The same things were measured in two ways. Each way mixes the same 9 hidden numbers, adds some noise and spreads widely along 5 directions of its own, which tell nothing about the thing.
Some things both ways: the first way, then the second way.
[  0   0   6 -12  36   5  -4  13 -20  -8  -5   5   4  27]
[ -5  14  22  11  -9 -13   5   3   2  -2   4   9   8 -15   3  -5  -7  25
  -4  15   7  19   7   6  -9   0]

[  9  -9  -6 -13  13  11   3   2 -17 -19  -3 -20  -3   6]
[-11   8  14  -1  -4  -9   6  -2   3   7   4  -8   6  -5  -4   2  -3  -2
   4  -6   0  12 -13   6   0  14]

[  0   5   2 -12  14 -15  -7  11   9 -16   8  -6  10   8]
[-1 10 18  2 -5 -1 11 -1 19  3  1 -4  4  3  1  0 -7 -1  4 -8  0  7  3 -3
 -4  9]

[ -4   5  -4 -12   4  -1  20  -5   9  27  -4  -3  -1  -3]
[  6  -6   2  -6   4   6 -12  -5   2  -6 -17   3  -7   0   6   3   0  35
 -11   7   7  15 -12 -11   7   8]

[  2  12   4  11  11 -14 -19   1   7   7   6  -5  15  -4]
[  4   3   6  -2  -2 -16  -5  10 -22   3  -7  13   3  16   2   5 -13  10
 -11  16  16   1   9  -1 -15  -2]

[ -3  -5  -6  23  -3   9   2 -19 -16 -19  -3  -2 -13 -14]
[ -1   0  -4  -3 -10 -10   1  13 -15   0   5  -3   7  18  -4   5  10 -10
   4   0   6   3  -3  -6   3   0]

[29  5 15 -9 17 -5 -7 33 -5 28 23 -3 -4  7]
[ 18 -19 -10  -8  17   9 -18 -15   7  10  -3 -10 -12   4   5  -8   3  -7
   7  14 -20 -18  -4   3  15  17]

[  0  -2   5 -20  29   2  16  16  11   6   5  -1 -11   8]
[  0  17  -9  -1 -16  19   7 -17  16  -1   5   9   1  -9  15  -6   6   4
   7   5   3  26  -5 -10   0  22]

[-14  -2  13  17  13   0 -21  -1 -20 -20  -5  -7   9   7]
[-15   8   4   0   6  -6   9   2  11  14  17   5  14 -10  -1  -9   5  -7
  -2  15   4   5  12   9   5  -1]

[-12   3   8 -24   9 -10   0   3  20   0   3  -2  11  19]
[ -5  -5  17   2   8   0   9  -7  17   5   7 -14   4 -10   5   6  -9  -8
  -5  -5  -3   5  -5  -7 -10   0]

[-16   4   7  15  -5  -9   6 -15  10  -3  -5   5   3 -11]
[ -4  -2   0  -2   3   4   5   0  13   8   6   0   6   0   3   0  10  -4
  -2  -2   0  -2   1 -11  10   2]

[ 11   2 -12   1   1   7  -7   1 -32  -4  10   2  -1  15]
[-15 -10  12   6   9  -7  -5   1   8   7  17  -9   9  -7   2  -8  -1  -9
   4  -6  -9   4 -11   1   5  -4]

[ 22   0   9   2  -9  27  25  -6   4  11  15 -11   2  -3]
[ -8  -7   2 -12  -8  -2  -2  -8  12   9   0 -13  -3  -1   1   8   8 -12
  16  -8  -6  11  -9  -4  17  23]

[-14  -9  11 -10   0   9  19   1   7   5  -6   8 -19  -5]
[-5 -2  0 -6  3  7  1  0 13 -4  5 -8  0  5  5 -6 10 -1  4 -2 -4 12 -1 -5
  8 -3]

[ 11  -3 -22 -16   0 -11  11  29  19  -9  11   6  -7  -1]
[ -3  -1   7   1   4   5   3  -6  18   3  10  -8  -6  -4   3 -14   4 -13
  17 -10 -19  -5  -6  10   7  11]

[ 36  -5  -3  -7   1   1 -11  11 -21  -1  25 -13   7  25]
[ -2   1   4  -8   8   0   2 -11  18  12   0  -4  -1 -13  -2  -1   6   0
  -1   9  -7  -3   0   7  15  16]

[-25  16  28 -26  14   3  -4  18  11  -9 -14  -4   9 -13]
[ -2 -13   1   0   6   2 -10  12  -6  -7  -2 -14 -10  16  -3  -4   1   1
   5  -6   0  -2 -20   1   4   0]

[-5  7  6 -3  2 -2  4  5  4 -4  7  0  9 -3]
[  4  19   0   3   0   6   8  -2  20   1   2   4   8  -7  -8 -11   8  17
  -4  21   3   6   1   4   6   8]

[ -7   5   5 -12   2   9  -2  11  -6 -18 -23   3   3  -3]
[  7  23   3   3   0  10  16  -4  15 -11   5  -4  -2  -8  -6 -15   5  14
  -4  11  -5   8  -8   9  -4   6]

[ -3  -8  19  -2   6  12   8   8  -3  -4 -24   6 -21  -8]
[  2  10  -2  -5  -2  -5   1   0 -12  -6   1   9   2   2   4  -8  11  12
  -7   2  -3  10  -1   3   2  -2]

[-14  10 -10  18   9  -2   8  -2   6  -5   1   7  24   1]
[-13 -13  11   8  -1 -17 -16   6  -5   6   6   2   3 -10   5  -6   1  14
   5  11  -2   7   4   8  12  -3]

[-24  -5  -2  16  27 -10 -10   4   0 -19 -10  -9   4 -14]
[ -6   3  -4  -8  -4  16   4  -8  23   4   8   2  -2   8  12 -11   3 -15
  21  -3  -3  14   5  -2   7  16]

[-17 -11  -5  -4  10 -18  11   1   3  -4 -15 -11 -17  -7]
[ -2 -10   9  -6  15  -6 -13  -5   0   2  -2  -1   4   5   6  -2   2   2
  -5 -15 -10   5  -8  -8   7  -1]

Other things, the second way, with their names:
j_529: [ -1  11  15 -10   1  -6   2  -1   0  -7  -6  10   3  15   9  -7  -5  10
   1 -14   0  17   6   0  -5   0]
j_318: [-10  19  22   0  -8  -5   5   4   9  -3   2  11  15  10   7  -9  -8  15
   6  -7   8  33   8  -7  -6   3]
j_541: [ -7  25   9   1 -12   1  11   0  10   3   9  17  16   6   4 -12  -7   3
   6   5  12  24   8   0 -11   9]
j_120: [ 13  10  -9  -5  12  19   5  -1   8 -16   2   1  -4  11   3 -20  12  11
 -10   9  -4   9  -1  -4  -1 -11]
j_969: [  2  -9   4   6   6  -5   5  -4   5  12   7  -9  -2 -15   2   7  -7  -9
 -10  16  -3 -16   3   2  -7   1]
j_572: [  3  -5  -2   2  13  -5   1  -4   0  12   6 -13  -1  -9  -7   1   0 -10
  -7   8  -9 -19 -18   7   2  12]
j_879: [ 12  10  26 -13   4 -23  -4  10 -17 -16 -16  -7  -2  21  -8  -4  -5  21
  -7   4  -3  15  11   8  -8 -14]
j_455: [-15   1  21  -2  -6 -18   1   5   1   3   5  -2   3   2   4  -2  -7  -2
  12  -8   0  13   5   8   1   3]
j_582: [ -7   7  17   1   4  -2   6  -5  18   7   7  -3   8  -2   1  -3 -13  -6
   1   5   4  12   4   1  -9   6]
j_776: [  1   1  16   0  -8   3  -2   5   5 -18  -7   3  -1  14  14  -5  -5  23
   2  -7   8  29   9 -13  -8 -10]
j_568: [ -8 -16   5   5  10  -3 -10  -6   5   5  11  -6   0 -11  12  -6   1  -3
   2  -2 -12   3  -7   0   7   0]
j_270: [-11  -4   9  14   8 -12  -1  -4   2  15  14   4   5 -29   3  -2  -4   3
 -10  14  -2  -7  -4  11  -1   2]
j_216: [ -5   1  10  -7  11 -15   4   5  -3   1  -1  -2  -6  -1  -2  -5   3   3
  -7   6  -4  -7   8  16   3  -7]
j_439: [-2  1  4 -9  4 -1  3 -3  1  5 -3 -3  2  2  3  6 -1  0 -8  0  6  6 -1 -7
  0  4]
j_254: [  8 -16  -8   1  17  -1 -11 -10  -7   7   9  -9  -3 -12   5  -1   4  -9
 -10  18 -14 -12  -6   0   2  -3]
j_709: [  3 -22  -6 -19  14  -2 -15   1  -2   0 -11 -12 -12  14   0   0  14  -1
   1   4  -7  -6   3   1  21   0]
j_379: [ 11   6  -3  12  -2  -4   6   0  -1   6   9  -6   4 -15  -9   1   2   4
 -13  30  -1 -11  -3   2  -4   2]
j_359: [ -4 -14 -11  -3   5  12 -12 -14  10   7   9  -5  -3  -8  14  -3   8  -5
   7  -3 -11   9 -17  -8  15  13]
j_688: [  7  -4   2 -14  12   6  -2 -21  12   5  -2  -5  -6  -7  11  -3  -4  -6
   1  14  -8   8   5   2   1  11]
j_145: [ -1   5   7  -2  -3  -7   0   4  -2  -5   0 -10  -1   2  -7  -5   6  10
   4   4  -2  10 -11   7   6   6]
j_712: [ -6  -2   8   5  10   2  -6  -4  13   1  15  -1   6  -5   9 -18  -1  -1
   8  -2 -13  11  -3   5   3  -2]
j_95: [ 10  -6  -3  10  13  -5 -16  11 -12  -6   6 -10   1   9  -6 -16  -1  12
  -8  26  -2   0 -11   6  -4 -13]
j_25: [-18 -27  15  -7   5  11   2   3  28  -4  -7 -21 -19  11  12   7   0  -6
  20 -30  -1   4  -6  -9  12   5]
j_873: [-6  6 -2 -1 -3 -6 -1  6 -7  5  6 11  9  8  3 -6  2  0 -1  9  9  9  5  1
  0  1]
j_845: [-11 -10  11  -7  -4   2   4  -1  13  -4   1 -17  -7   2   4   7   1  -4
  11 -17  -2  12 -11  -5   6   5]
j_629: [-11 -10  18   6  23  -9  -3   4   9   5  10 -10   9  -8  -1  -6  -3   3
 -13  -1  -6   0  -3   1   0 -17]
j_739: [  7 -14 -10  -5   5  12  -1 -16  15  14   8 -17  -8  -7   2   6  11 -29
  10 -12 -23 -20 -17  -7  13  21]
j_273: [  1  -5 -15   0   5   6  -7   1  -5  -7   4  -7 -10  -8   0 -12  17  12
  -3  22  -4   1 -11   8  13   1]
j_417: [ 10   7  10   1   7   3   3   2   7 -13  -1 -12  -4   5  -2 -12  -7  15
  -6  21   0  12   4   4 -10 -12]
j_93: [ -9   5   6  -8  -4  -5   8  -5  12  14   3   2   7  -4   2   7   6 -10
   2 -11  -2   1  -3  -4   9  18]

Some of these things the first way, each followed by its name:
[ 10  -2  -1 -14  -2   6  20  13   8  26   8  13 -10   9] -> j_568
[ 4 -1 -9 -3 -3 -1 11 -1 17 17  9  1  1 -4] -> j_582
[  4   2  -7   5   1 -12 -18   8 -11 -17  -9  -5   2  -1] -> j_529
[ 10  -4 -14 -20 -19  12  22  -3  18   6  13   5  -3   4] -> j_845
[-12  10   3   2  -8  10  -3  -3  -3   9 -16  17   5  -3] -> j_417
[  8  14   6  -4   5 -14 -16   6  14   7  13   7  26  19] -> j_969
[ -4 -11 -18  19 -15  -8  -5 -14  -9  -9   3 -11   0  -6] -> j_709
[ -9  -8  -2   3  12  -5   5   3   4   3   1  -1 -15  -8] -> j_873
[  0  13 -10   4 -29   5   2 -14  14  12   5  11  23  -4] -> j_25
[  3   1 -16  13  -3   2  -3  -3   1 -17   0  -3  16  -3] -> j_455
[  6  -2   6   9   3  -5   9   0   9  -6  -8  -8  -4 -12] -> j_739
[ 12  -5 -13  19 -11 -10  -2 -14   0 -16   5 -16  11  -3] -> j_93
[-13  -1   7   2   4  24   8  -2 -15   2 -24   9  -9  -6] -> j_273
[ -9   1   7 -14  -7  -6 -18  18 -11  -6  -5  13  -9   6] -> j_120
[ -1 -10 -12  -9  16  -4   9   9  -4  -4  10  -3 -16   4] -> j_318
